The rows are grouped in 2 ways, from coarse to fine. Each group lies inside one group of the grouping before and may be the whole of it. The rows also spread widely along 3 directions, which tell nothing about the answers.
In the rows, 128 means zero.
Known rows, each followed by its group in each grouping:
[146 162  96 131 154 134 106 108 154 144 156 119 104 152 104 101 209 126] -> kobel Z_90
[114  86  68  98 152  75  82 125  53 121 102 117 142 111 133 135 119 172] -> ket Z_899
[145 128 100 139 160 106  68 116 120 121 150 130 119 157 108 130 179 146] -> kobel Z_916
[ 95 146  48  64 148 137  62 139  99 158 113  54 118  99 170  79 160 166] -> bok Z_149
[126 131  94 119 153 104  76 109 118 117 140 126 125 148 117 131 173 145] -> kobel Z_843
[145 122 106 111 136 117 105 119  98 144 114 134 112 111 105 139 183 139] -> ket Z_918
[116 190  79  96 154 185  90 101  93 202  86  84 102 104 149  58 189 162] -> sibi Z_207
[112 113  80 118 167 114  66 157  92  94 141 112 112 108 112 156 179 150] -> bok Z_430
[127 125  97 129 162 114  85 118 119 121 145 120 117 142 110 130 170 139] -> kobel Z_76
[148 111 120 139 148 125  74 181 118  83 143  96  91  97  76 167 203 140] -> bok Z_889
[153 113 135 107 149 126  76 178  75 122 127 103  88  77  72 127 194 156] -> ket Z_628
[114 155  85 109 128 153 102  84 127 164 104 126 115 119 132  91 201 141] -> ket Z_968
[142 133 108 147 169 123 104 113  93 141 137 115  96  89  99 125 158 163] -> sibi Z_858
[111 171  79  82 129 171  56 160 125 158 103  58  83  94 136  96 208 146] -> bok Z_889
[135 143 113 121 149 117  71 135 121 119 143 114 106 149 103 133 192 141] -> kobel Z_843
[122 126  88 106 151 107  63 151  89 125 130  86 107 120 116 120 157 155] -> kobel Z_76
[101 117  69 121 170 121  83 113 112 101 147 141 127 130 134 146 179 140] -> bok Z_430
[109 103  83 159 181 115 111  75 137  80 167 192 148 154 125 176 170 120] -> bok Z_430
[148 118 108 106 139 105  98 127  89 132 122 132 115 111 100 141 181 141] -> ket Z_918

New rows, each followed by its group in each grouping:
[131 117  57 122 168  86 107  87 112 117 153 124 139 150 139 110 150 155] -> kobel Z_90
[111 109  85 128 173 112  82 131 108  84 156 140 127 121 117 163 178 140] -> bok Z_430
[142 152  78 127 163 127 109 102 145 141 149 118 114 154 122  99 191 138] -> kobel Z_90
[130 123 100 144 160 115  90 114 128 123 145 133 118 145 108 137 170 137] -> kobel Z_76
[122 121  95 108 141 113  78 142  86 140 101 100 110 106 114 127 159 157] -> ket Z_899
[117 139  74  97 152 111  75  97 104 132 132 113 128 152 143 119 160 159] -> kobel Z_843
[117 144  88  73 128 126  50 179  65 169  77  51  92  84 126  94 171 167] -> ket Z_899
[ 99 123  69 118 168 129  87 106 114 108 140 139 132 133 142 145 173 143] -> bok Z_430
[102 139  66  94 142 127  85  94 101 168  91 116 127 125 153  97 156 151] -> ket Z_899
[121 139  80  87 145 105  56 126 100 133 127  92 122 134 130 112 163 160] -> kobel Z_843
[149 103 112 130 140 105  87 163  81 104 120 100 102  89  71 144 191 157] -> ket Z_968
[145 124 131 125 151 139 103 117 114 128 129 145 104 106  88 125 192 134] -> ket Z_628
[121 116  81 113 137 116  95  96  96 129 117 124 131 109 124 115 175 154] -> ket Z_968
[120 117  85 130 153 124  91 113 124 104 135 126 119 121 119 146 183 138] -> bok Z_889
[139 131 116 111 144 120  74 167  92 136 103  93  97  99  90 130 181 148] -> ket Z_899
[122 111  93 107 148 100  73 148  77 130 103 101 116 105 106 137 155 157] -> ket Z_899
[123 141  80  85 129 116 102  83  93 171 105 133 121 121 147 112 172 142] -> ket Z_918
[145 127 118 128 153 104  69 149 113 104 148 111 109 135  83 149 187 144] -> kobel Z_843
[118 145  97 114 137 137 106  89 126 166  97 140 120 134 135 110 181 134] -> ket Z_899
[133 152  93 117 161 157  94 119  82 156 107 105 113  99 118  96 174 164] -> sibi Z_207
[127 105  76 172 190 111 148   4 117 128 155 197 151 140 143 134 114 151] -> sibi Z_858
[133 103  65 114 166  77  56 113  80 112 151 119 141 146 135 125 141 170] -> kobel Z_916
[122 105  83 136 148 112 118  56 111 122 124 165 146 139 124 130 166 143] -> ket Z_968
[130 116  93 119 164 119  84 148 120  99 149  97 117 111 104 136 179 145] -> bok Z_149
[132  76  94 109 162  86  90 119  53 102 134 135 134  95 114 132 134 169] -> ket Z_628
[116 123  64 100 163 125  85 104 121 123 136 102 134 124 148 104 155 150] -> bok Z_149
[138 127 102 154 173 126 118  84 108 137 140 133 112  97 113 126 148 158] -> sibi Z_858
